The same things were measured in two ways. Each way mixes the same 10 hidden numbers, adds some noise and spreads widely along 7 directions of its own, which tell nothing about the thing.
Some things both ways: the first way, then the second way.
[ 16 -19  -2   3  19  12 -37 -30  38 -16  18 -11  13  31   8  -1 -16 -24
  19  -5  -9  -5   3 -16  -5  -6  47]
[-14  15   5 -20  22  -4 -13  -3 -17  31   2   5  35 -18   3   7   4 -13
 -21  28  -2 -14  27  -5 -14]

[-11  34  12  33  -2   2  -8 -37 -19   2  11  -5  19  12 -14   5   2  16
  -8 -44  37  37  12 -17 -17  -4  18]
[-19 -12  39  -4  27 -37 -13 -13  -1   3 -10  -9   6  10   5  34   5  -4
 -15  13 -18 -12 -19  12   2]

[  7  24   5  -3 -29 -40 -13 -23 -13 -31 -16 -19 -15  -8 -12 -23  -1 -50
  10 -10 -19   4   8  11  24  33   3]
[ -3  15 -33 -17  12  19 -11  24  17  40 -19  20  30   5   8  24  37  -5
  21   7  10 -21  12  21 -24]

[  4 -10 -22  19 -14  11  -8  -8   8 -11  -7  13   0   6  -8   1   2  30
   7 -26  -3  18   7   4  -4  15  -1]
[-21   3  17  -7  25  12 -13 -18   3  55   0   6  22  10  -1  29  16 -19
 -20  -5  21 -19  14  21 -10]

[ -3 -16 -22  18   9   0  10  12  19  -5   2   9 -13 -13  -9  17  -7  19
 -12   9  23   5  16 -14  -5  -1  -9]
[  4 -17 -12 -13  15   0 -30  18  43 -15  13  15 -31  15 -10   1   6 -17
 -17   9 -22 -18  19 -29  14]

[  7  10  -2  21  -2   3   1   4   1   7   6  -2  15  15 -21   2   3  17
  -7 -16  28  12  21 -17 -16   3   0]
[  6  15  -5   5   0  -2 -31  -6   3 -20 -14  13 -21  10   5 -26  -7   4
   9  -5  -9  -8  11 -50  -4]

[ 8  4  9 -1 -2 -6  4 -2  4  1 10 -6 25 21  1 -4 -3 -4  3 -2  3  2 -1  0
  0 -6  5]
[ 17 -19 -10   0   3  -1 -21  24  22   7  16  32   9   0  24  15   2  -3
  17  17 -15  -9  19  13  -7]

[ -1 -14  -5  22 -13  29 -27 -43 -18  -3   3   8  -2  28   3  23 -11  13
  31 -25   5 -14  -4  -8   5 -11  17]
[-22   8  11  -9  11 -45 -20  -9   0 -16  -4 -25   0   0  20  -4  24  17
 -18  19 -24   1 -12  -1  10]

[  2   1   1  -1   4  -2  13  16  -4  14 -16  20  -2   3 -11   2   6  23
 -14 -23  -7  10 -10   7 -10 -21 -35]
[-12   3  31   2   3 -45 -21  11 -12  -6 -17  -5  23 -15  24  14 -23   4
  30   4  -3  -8 -24  -1 -10]

[ 15  -2   1  11   2   2 -10  -3   7  16  15 -14  21  35   4 -13 -12   4
   8  10  12  -8  12 -20 -12   3  20]
[-11   3   9 -18  28  -3 -16 -24 -12   4   4 -13  10  -2  -1   8   9 -22
 -31 -18 -43 -27  11 -18  13]

[ 26 -20 -12 -32   6 -11  10  34   9  10  -5   9  -8 -16 -19  -1 -10   9
 -61 -20  -5   8 -13   4 -14 -13 -30]
[ -1  10 -20 -15  -4 -22  -8   0 -11  10 -33  -4   4  33  -6 -41 -10  11
  42 -10  22  -6  28 -52 -31]

[  4  -5 -11   4  -3  -1  13  20  13   8   3   8  -2  -7 -23   2   2  20
 -18  -7  10  11   6  -1  -2   5 -26]
[  2   0 -12   2   5 -11 -22  -2  28 -19  10   2 -22  11  14  -4  20 -16
  -9  -2 -32 -15  12   1  -4]

[ 25  -4  -4  -1   7 -32   0   6   9 -31 -24   0   3  -1  -1 -10   2 -23
  -6  -4  -3   9  19 -13 -17  -8   5]
[  5  14 -26  -3   4   9 -19  14   6  22 -20  13  15  22  -5   4  15   1
  26   1  26 -14  12   2 -18]

[  4  20   1  -2   6 -22  12   7  15  24 -25   5  -1  29  14 -15  -7  29
  -1  32   2   3  14 -15 -12   4 -17]
[ -6  11 -10   8 -10   5 -35  21  37 -21   5  13 -16   2  27  -8  19   9
   3   1 -18  -2  -9  12  -2]

[ -5  16   5   5 -19 -25   3 -18   6   0  -6   1  -4   9  -8 -17  14  -7
   1  -1   3  12  -4  -9  11  17 -11]
[  1  21   4  -4  10  12 -16  18  14  14 -17  28  11  -8  22  11  -3  -2
  22  21  11 -10  10  -3 -18]

[-27 -24  -5   3  15  23   5 -18  -4   0  32 -25  23  -6  11  11 -15  -4
  31  19   5  18  -5  17   0 -16  22]
[ -3   5  22 -17  39 -16   4 -27 -25  17   2  -4   3  13 -25  41   8 -45
 -31  -2   1 -34  12 -22  13]

[ 14 -31 -16  -1 -20  11   0  -6  -9 -11 -17  27 -16  -1  -3  19  -3  22
  -1 -26  -3  -5 -12   0   7 -18 -23]
[-13  15  -7   2  -1 -24 -18  -3   2   2 -11  -6   7  12  28  -5  36  22
   6   9  -2   0  -8  15 -13]

[  6   4  13 -18  -1  -7  17   8  -2  16 -13  10   3   9  -1   3  -3  12
  -5  11  -8 -16 -11   2   8 -12 -32]
[ 11   6 -26   6  -4  16  -5  11  29  21   6  20  22   3  29   8  28  13
  25  19  -2   2  16  31 -17]

[  3  15  14  15  12   0  -7  -6  -3   7  -2   1  12  20  -1   2   9  -7
   3 -19  12 -11   4 -19 -15 -28  13]
[ -1   2   6  -2  16 -19  -9  -7   5  -4  10 -16  24  -8  14  20  15  -1
  -6   5 -43  -3  -6  30  15]

[ -1  21   7   7  23 -20  17   8   6  11   2  -9  22   9  17 -10 -11  10
  -1  43  -4 -10  14  -3  -9  14   4]
[ -8   6  10 -21  32  15  -8 -15  -2  19   3  11   8  -2 -11  29  15 -27
 -30 -13 -39 -19   9  -2  12]

[ -5  -1   7  -4  -1   7  19  14 -12  16   0  -3   2 -14  -4  -9   1  11
   5  -9  -5   3 -11  13   4 -23 -25]
[ -5   8   9   5   3 -53 -37  11 -22  -5 -26   2  18  -9  31   5   0  18
  27  15   5  -9 -18  -3 -11]

[  2  10  12  -6  13 -10  -3 -17  -5  -8  -8  -7  -3  -4  10   8 -10 -17
  -2   7   5 -16   4 -13  -1 -19  12]
[  0  -3 -19 -24  20 -34 -12  22   2  -7  -1 -14  10  19  -2  15  32  14
  -7  36 -11  -6   8   6  17]

[  4  -1  -5  -2   0   5  -5   5  16  -4   6   2   0  -5 -14   3   3  -4
 -13 -21  -1   0  -2   4   2  -2   0]
[ -8  26  -5 -14  11 -26 -17   4 -30  12 -17   2  20   5  14  -8  11   8
   4  22  11  -5  21  -4 -16]

[  7 -14 -17   6  12 -12 -12   7  15  -8  14 -19   2   1  10  -9 -10 -29
  -2  26  -1 -20  13  -8 -10  11  35]
[-16  -9  18 -25  24 -32 -21   4 -18  -8 -10 -18  18   3  -1   4 -16 -10
  -8   5 -27 -30   5 -26  -3]

[ -1  10   7  -3 -11   4  11  13 -25  22   3 -19   7   7  -4  -5 -10   6
   8  11  14 -11  10   3   0  -7  -9]
[ -4  11  -3  -7  11 -31 -25 -11 -17 -37 -19 -32 -11  26  -2 -13   7  -1
   2 -26 -26 -25 -11 -32  15]

[ -7  -9   1  17  -5  -6  -8 -32  -6 -16   9  -6  -5  -6   9  -4   0 -20
  17  -7   4   0  -8 -10  10 -10  18]
[  1   3  -1 -28  30 -28 -24  13  14  -3 -23  -6 -17  17 -17   4  -6 -14
   4   8   2 -11  15 -34  18]

[ -1   3  -5  23   2  27 -14  -8   8   8  17  -1  10  19 -18  17  -8  21
   0 -30  27   9  14 -11  -9  -7  13]
[ -4 -17  -4   0  14   4 -16  -1  36  37   3   2   9  31  -2  -1   0  -2
   8  14  26  -6  31  15 -17]

[-10   4  -5  34  23 -11  12  11   9  16  18 -10  23  10 -18 -11   9  12
  -5  10  31  34  24 -22 -36   2   6]
[-10  13  14   8  21 -29 -11 -24   6   3  -6 -15  -5  20  15  22  28 -22
 -13   8   2 -20   2  30 -14]

[ -5   6  -6   4  10  -4   1   7   6   2   5 -12  13  -7  -6 -17   5  -4
   0   0 -14  11   5  14 -12  13   8]
[ -4   6  20 -11  21  -1 -10 -14 -15  24  -9   7  16  -3 -14  15 -21 -29
  -1 -14   4 -24  12 -32  -3]

[  5 -18  -2 -17   0 -10  -4 -13  -8 -12  -7   9 -14 -17 -16   5  -5 -19
 -15 -22 -27   5 -24  16   9  -5 -20]
[ -1  -2   9 -28  17 -21   3  16  -5  20 -26   8  23 -11 -14   9 -34 -14
  38  13  16 -16  13 -61 -13]

[  0   9  -3   9   0   0  -9 -17   4  -7  -4   2   1   5 -13   7  -4   8
  -8 -23   8  20   9  -4  -8   3   3]
[-19  19  12 -14  24   7  -1 -15 -22  44 -15   6  30   2  -8  24  14 -10
 -11   6  18 -17   7  -6 -14]

Other things, the second way, with their names:
j_571: [  1   9  -4   4   2 -30 -36   7  -6 -15  -7   2  -6  11  21 -10   7   4
   6   8   4 -13   6  -8  -7]
j_373: [ -5  25 -20  -8  10  23   2 -19  22  15 -20  19 -13  14  -4  -4  37   0
  -2   7  -6  -6  13 -30 -23]
j_640: [ -2  39 -18   4   0   0  -1 -23  19 -20 -23 -10 -18  17   8 -20  30   1
  12  -9 -24  -1   0 -14 -15]
j_44: [  9 -14   1   2  -1   8  -3  -4  20  -7   8   7   7   2  -6  -1 -23 -14
  21 -15 -32 -15   8 -31  -8]
j_693: [ 13   6  -3   0   8 -13 -21   3   7 -21  17  13 -10  -5  12   3   7  -7
 -12  12 -38   0  12  -2  17]
j_379: [ -7   9  14 -16  21 -25  -4  -2 -42  20  -7   5  36  -9   6  34  14  -1
  -4  10  -7 -15  -8  -2   4]
j_196: [-10 -10  13   6   7 -16 -15  -9  31 -14  -2  -1  -7  12  12   9   7 -11
   4 -14 -54  -7 -10  23 -13]
j_708: [-25 -19  44 -11  21 -50 -31  14   4 -25  -9 -26   8   2  -1  10 -39  -4
  -4  19 -18 -20 -15 -12   2]
j_190: [-16   2  36  -6  15  -4 -20   2  -7   2 -19   1  27 -13  -4  15 -32   7
  10   1 -16 -11 -20 -23   1]
j_953: [ -8  17 -11 -26  24 -19 -10   7 -16   4 -14  -6  12   2 -10  14  24  -3
 -13  29   4 -22   7 -31   5]
j_973: [ -6  -7   6 -21  11   9  -9   4   6   1 -10   8  13 -14  -9   3 -19  -6
  12 -10 -22 -25  -3 -71   1]
j_185: [ -4  16 -19  -1  10   8   0 -23  17   9   4  -3  -7  19  -2   5  45 -10
 -17  -1 -12 -10  11   0  -3]
j_256: [ -2   3  -1   2  -5 -29 -25   7  30 -40  -4 -10 -22   4  22 -21  -5  -5
  16 -11 -40  -6  -2 -10  -4]
j_52: [  9 -18  -3 -12  20  -3  -3  -2  29  12   5   7   5   4  -4  20  -1 -21
  12 -10 -35 -11  13  -7   8]
j_592: [ 13  36 -39  -9   1   8 -17   3 -17   0 -13   8  11  -4  12 -19  23   1
  12   2   6 -16  23 -35  -3]
j_233: [-15  -8   7 -16   7 -42 -29  22  -1 -24 -11 -18  -3  12   4  -4  -4   9
   5  10  -3 -21 -10 -32   4]
j_525: [  8  -3 -10  -9  10   2 -27  18  11   7  -4  24   2   2   9   2   0   2
  10  16  -1 -13  18 -25  -1]
j_697: [  1 -17  30   0  19 -20 -20  -7  27 -30  15 -15 -20   8   0  15 -21 -25
  -9 -16 -39 -17  -7 -10  29]
j_232: [ -2 -20  -5   9  -9 -13 -18   9  29  -4  21  19   1  -2  34   7  26  25
   0  22 -27   4  -7   9  -2]
j_844: [ 10  34 -26   4   6  19   0 -30  12  -1   6   8 -22  12   3  -3  41 -31
 -14 -20 -19 -15  22  -8  -3]
j_843: [-10 -24   1  -6   6  -1 -13  13  62 -10   5 -12  -5  13   6   1  -5  -8
  13  -4 -33 -14   1   3  -7]
j_582: [-10  10  26 -12  18 -29  -8   4 -23  11 -18 -19  29  -2   5  19 -20 -14
  19   4  30 -28  -4 -17  -3]
j_304: [  0  11  -4 -15  25 -16   3 -18  -3  -2  -1 -19   6  16 -10  13  24  -9
 -15   5 -25  -9  10  -4  17]
j_646: [ -8  -6  29  -4  18 -15 -16 -14 -12   6 -25 -22  17  23 -27   2 -42 -12
  23 -32   6 -20  -5 -30   2]
j_380: [-11 -23  22   3   3 -18  -7   5  41 -18  -8 -25   8  11 -10  -5 -39   9
  29  10 -13  -7 -13 -25  -8]
j_492: [ -9 -26  22   3  14 -14 -22   4  14  14  -4 -14  26  27  -1  13 -27  -8
  14  -1   2 -21   7  26 -20]
j_853: [-18  -6   5   9  -3 -36 -37   1  18  -7  -2  11  -4  -8  42   1  26  11
  -2   5 -40  -2 -15  23 -22]
j_956: [-27 -32  -5 -16  16 -23 -19 -10  43  -3   3 -45 -17  49 -28   0  23 -12
 -23 -26 -17 -28  -3  -8   8]
j_938: [  5   2  -6  20 -12   6 -35  16  61 -27   3  16 -34  14   9  -9   0   3
  16  -7 -19   8  -8   5   1]
j_542: [-20 -19  34   1   8  -5 -12   3   8  25  -6  -3  39  -7   0  22 -32  -8
  21 -11  -2 -21 -13   1 -20]
j_146: [  9  16   1  -1  14   9 -33  -7   0 -15  -1  17 -15   0  -5  -3  -6 -15
 -11 -18 -33 -10   7 -25  19]
j_289: [ -6 -13  12   0  21  -4 -14   0  30  18  -1  -6   8  21  -8  29   0 -20
   5  -8  -5 -16   1  29  -2]
j_250: [ -2 -13  20   3  21 -10  -8  -2  17  30  -9 -15  19  43 -21  17 -31 -22
  24  -7  34 -14  20  29 -15]
j_822: [  3 -20   8  -1  13  -7 -17  -6  17 -29   8 -13  -6  25  -9   9  -7 -14
  -4 -25 -61 -21  -5   1  12]
j_727: [-16  38 -11  -7   3   0  -8 -13 -14  23 -21   4  14   8   7 -17  24   7
   4   1  12  -1  14  -7 -27]
j_473: [ -6  -4 -16 -12   7 -19 -34  27  -5  11 -16  20  13   6  18 -10  14  31
   7  55  28 -14  16 -32 -22]
j_105: [ 11  -9 -18   3   2 -27 -40  17  12   0   5   4   0  16  19 -10   2   2
  14  10  10  -9  23   8  -2]
j_907: [  8  -2 -30 -12   6 -23 -13   6   4 -19   8  -3  -4   7   8   3  33  -8
  -5   7 -34 -22  10 -18   4]
j_549: [ -8  32  10 -12   9 -22 -11  -4 -47  -5  -6   1  10   2  14  -6   9   3
 -10  10   9 -11  10 -25  -1]
j_4: [-25  18  27   6  12  28   8 -26  18  38 -17  -3  34   4   9  16  -4 -14
  13 -19 -11 -10  -1  36 -39]
j_848: [ -9  12  17   5  12 -13 -17 -15  -5 -10 -10   5  11 -15  17  16  10   0
  -6  10 -36 -13 -17  -4  -8]
j_860: [  3  -6  -4   3   1  40 -15   1  47  16   9  34  -3   0  -6  -2  -7   2
   6  -2 -26   9  16 -11  -4]
j_18: [ -3  29 -23  -8  -4 -55 -30   7   4 -40 -20 -29 -14   1  41 -43  19  14
  20   9 -21  -2   8 -13  -5]
j_703: [  4  20 -22 -15  16 -27 -35  13 -24  -9  -6  -4  -3  11   1   2  28  -1
 -15  15  13 -21  10 -20  20]
j_803: [-14  20  21 -10  14 -24 -34  -2 -21 -17  -3  19 -12 -14  19   3   7  -7
 -30   7 -35  -9  -1 -15   2]
j_269: [-11 -11  13   8  -4 -31 -23   6  -7 -36  10 -18  10  11  16   3   8  18
  -8  12 -34 -17 -20   6  -1]
j_97: [ 10 -34   7   8  12  14  -2 -18  30   5  10  -3   5  28 -12  13 -18 -20
  14 -28 -27 -26  11 -12  -2]
j_428: [  1  13   0  -5  17  -3 -25  -2  -7   7 -13  20  -2   3   6   5   4 -16
  -2   7   2 -24  16 -24 -13]
j_779: [-14  13  -6  -8   8 -27 -19  13 -12   7 -17  -1   7  18  10  14  38  19
   2  17  18 -10 -13   3  -4]
j_502: [  2 -16  -2  -1  -4  20   1  -9   7 -30  31   1  -1  11  -3   1  17  17
 -22 -12 -67  -7  -5 -27  22]
j_773: [ -5  16  -7 -16   2  -4 -14  15  12 -11  -5  18   2 -16  35 -21   3   7
   9  28 -24  -8  22 -29 -23]
j_412: [  4   4 -12  14 -11  20 -27  -1   8  -3  15  26  12 -24  31 -10  10  13
  -1  10 -20 -15   6 -28 -11]
j_372: [ 15  -1 -17   5   1  13   1 -16  24 -16   8  15  -7  -7   8   5  20  -9
   5  -5 -49 -16   1 -35  -1]
j_852: [ -6  -5   0 -36  26 -22 -20  11   0 -14 -10  -6 -14  13 -20  -2  -9 -19
 -12   0 -17 -27  16 -62  15]
j_967: [ 15  14 -26 -10   3   6 -16   7  -4  15  -2  22  -2  12  -6 -14   4   0
  14  -2  20  -2  32 -38   3]
j_288: [ -4 -20  -5  -5   3  -1  -9  16  30   6   5  16  13   2  15  23  24  18
   8  16 -30  -5 -12  10  -5]
j_305: [-22   6  -5 -19  16 -27 -22   0   6  33 -40 -14   9  33  -3 -22   7  24
  19  15  35   6  18 -13 -23]
j_659: [-13   4  20  -7  19  15   2 -37 -16  29 -10  -1  17  12 -10  10  -2 -14
  -9 -21  -3 -27   8 -36 -10]
j_161: [-17  23  20  11   0  -5  -6 -24 -25  21 -26  -2  27   9  16   7   5   5
  22 -28   3 -11 -20   9 -29]
j_378: [ -7  25 -11  18 -13  -2  -7 -12   8  -3 -13  -5  20  -1  39  -5  32  18
  26  -6 -15  -6 -16  22 -28]
j_477: [ -5  16   3 -11  20 -21   8 -13  -3  -9   3 -25   8  16   4  18  25 -19
 -11   4 -25 -17   7  20   3]
j_731: [-10 -12  13  16   2  16 -11 -34  35 -13  18  -1  -5  -3  23   3  14 -14
 -15 -30 -72 -19  -9   5 -10]
j_306: [ -5 -22  27   0  15 -28 -16  -5  22 -21   6 -27  -7  32 -15  -3 -34 -16
   0  -3 -20 -12  11  -1   3]
j_37: [  3  23  -7 -12  16   5  -6   3  29   0  -2 -14  -8  23 -16 -10  -5 -14
   6  -2   0   9  28   8  15]
j_965: [ 11  -4   5   9   7   3 -22   2   9   3   7  27  15 -17   8  16  -8  -2
   3  23 -18 -10   5 -11  -3]
j_702: [  5   4   4  -4  17 -17 -19  -9   7  -8 -16 -18  -5  19 -10  -2 -16 -19
  17 -25  -9 -16   6 -15  10]
j_216: [ -1  -1  15   9   7  -8 -33   6  34  12 -21   1  -7  21   1  -6 -33 -11
  36 -14  27  -3   8   6 -12]
j_932: [ -2 -39  15  28   3   2 -30  -8  41  20   9  11  12  19  12  19  -2  12
  11   1  -5  -6  -9  29 -12]
j_135: [-10   1  -4   4  -7 -12 -10  -4  14  -6   3  -8  -7  31   8 -20  17  22
   4   7   3   3   7  -6 -10]
j_322: [ -6  37   3  -1  10 -24  -7 -29 -20 -23 -16 -32 -12  34 -15 -28   7  12
  -7  -9 -10  13   6 -15  16]

Some of these things the first way, each followed by its name:
[ 15  22  20 -11   0  -7   7  -2  -9   0  -1 -15  27  12  12  -4 -12  -3
  -2   4   6 -11   8  -2   0  -8   9]
j_822
[  8 -26  -1 -28  -5  12  -6  -6   1  -7   5  -5   1  -4   3   8  -8 -17
  -2 -15  -9  -6 -20  11   9 -29   3]
j_44
[ 24   3  12 -12   0 -15  -4  -4  -8  -4  -4 -13  15  13 -14  -9 -14 -15
  -2  -1  -8   3   8  -1  -6   6  -5]
j_907
[ -4 -19 -16 -15 -27  -4  -6  -5   1   3 -15   4 -21  -6 -12 -19  19  -6
  -3 -27 -10  19 -21   7   1  -6 -14]
j_582
[-15  26   5   1  -3 -10 -18 -26   8  -9  -8 -10  -2   0  20 -20  19 -31
  20   1 -26 -21  -9   7  10  11  31]
j_37
[-26  13  -9  -8 -11 -12   1 -15 -18  -1  -9 -25 -19 -28  15 -18  -2 -15
   4  10  -2  12  -2  14   4   3  12]
j_779
[ 13  23  10  -3  18 -11   9  16  -7  10 -15  -5  21   4   4 -16   1  10
 -13  -5  -6   1  12  -1 -27  -9   0]
j_646
[  1  18  10   6   8  18  -1  -9  -7  24   7   0  -3   2  -5  10 -28  33
 -12 -13   9  -5   2  -3   5  -6 -13]
j_305
[ 12   5  -7  -6 -17  10 -13 -16 -25 -14 -19   7  10  23   8  34  -9  12
   0  -7   8 -29  13   1  -5   0  16]
j_502
[ 20   4  25 -18 -10 -10  -1 -27 -14   0  -2   2  19  11   7 -14  -8  -4
  -2 -24 -19   3 -25   3  11 -13  -8]
j_52
[  3  19   1  31  10  -6   8  12   7  -3   1  -2  24  13  -2  -3  10   7
  12   4  15  -4  27 -13 -16   2  12]
j_146
[-21 -10 -21  21  -2  23   1  30   1   4  22 -21   0 -16  -9  -4  11 -15
  25   3   2 -17  12  20   2   4  17]
j_105
[ 19  12  -3   8  23 -23   3  15  17 -22 -16   6  26  -1   3 -13  16  -5
 -13  -9 -14   7  17  -3 -31   4  15]
j_250
[ 16 -30 -18  -3  -6   6   6   7   0   2  -2  14   5   3  -5  10  -5  28
 -17  -6  10   6  -1  -9 -15  -6 -12]
j_659
[ 18  -3   5   6   4  -7   1  -9 -21 -23 -17  14  23  14   2  16  -5   5
  13 -11 -21  -7   5  12  -8  -3  -5]
j_379
[  1  -3  -9  15  -2  -1   9  15 -19   5  -4   5  14  22  -9  14  -4  19
  -2 -11  14   9  13   5 -19 -12  -9]
j_161
[  3 -15  -9   0  -2 -13  14  15 -11  -5  -5   7 -12 -26 -27   6  13  -8
 -24  -9  12   2   0  -6  -8  -6 -23]
j_372
[ 16 -19  -3  -7 -27  28 -22 -26 -10  -9  -4  -8  13  30   5   2 -14   0
  55   3 -28 -26   1  15  19  16  11]
j_412
[  6 -18 -29  -8 -31  -1 -11  -3  10 -20 -14  15 -11  -9 -11  -4  24   0
 -14 -35 -12  10 -12  11   0  15   1]
j_549
[ -1  17  11 -23  10  -5 -11 -28  15   1  -7 -21   5  -6  35 -31 -11 -11
  15  24 -37 -14 -11   8  10  11  25]
j_708
[ 15  10   8  10   8   2   9   9  -3   4 -16   0  17  19  -8   1  -9  23
  22  10   1  -2  27  -6 -12   0 -17]
j_703
[ 16  23  -5  13  10 -13   0  22   8 -13  -8  -4  19   0 -10  -8   7  -2
 -11  -6  -5  -8  28   1 -19  21  13]
j_492
[ -7   0 -11  13  -6  14  10  23   6  15   9  -1   0  -1 -25   3   6  21
  -7 -17  22  14  11   1  -7  -4 -14]
j_571
[ 10  -6  -4  -9  -5 -13   2  -1   3   8 -15  10 -16   7   3   0 -12   9
  -9  13 -10 -18  -6  -6   8   4 -20]
j_843
[ -5   0   1  -5   9  -9  12   7  10  15   8 -14   4  -5  12 -15  -6  -2
  -3  28   8  -4   0  -8  -2  -6   3]
j_525
[ 25  -4   5 -14  19 -32  18   8  13  -8 -12  10  17  -5  23 -16  -8   4
 -24  17 -19  -3  -8  -7 -10  -7  -7]
j_196
[ 22  10  -4   4  16 -24 -15  -5  16  -8 -12  -2  11  21  -3 -14  -5  -6
 -15  -4 -10  10  16 -12 -26  15  16]
j_727
[-11  -9  -8  -3  -2   9   3  -6  -4   2   2  -3 -11 -17  -8   7  -4   5
  -2  -4   8   6  -2   3   3  -7  -7]
j_185
[-16   9   7   9  -1   8   3 -13  -8   3  11 -11   2 -10  -6   5   0  -4
  11  -4  12  -1   1   1   8  -7   2]
j_848
[ 17 -11  -3  -3   4  -6 -29 -34   2 -22 -20  10 -14   5   1   8   4 -20
 -10 -34   1  -2  -4 -26 -16 -27  22]
j_380
[ 19  17   2   3  32 -27  13  12  26  -2 -26  23   7  -2  14  -4   4  23
 -35  11  -4  -7  10 -24 -26  -5  -5]
j_860
[  7 -17  -4 -13 -17 -14  -4  -5 -12   1 -14  -5  -6  11   7 -15   5 -19
  13   5 -12 -10 -10  -1  -1 -10  -2]
j_378
[-18   2   1  -7  -5  -5  16   5 -12  11   0  -3 -19 -29 -10   3   3  -8
  -6  12   1 -13 -10   8  16  -3 -25]
j_640
[  5  -7 -11   0 -21   2   0   2  -4  13   6  -3   1   5  -6 -13   3  12
  -9  -7   6  -1  -5  -2   0  11  -4]
j_731
[ -7 -17  -8 -18   3  16  15  19   0  10   0   0   1 -13   9   5  -6  13
   6  12 -17 -14 -12  24   8 -14 -16]
j_967
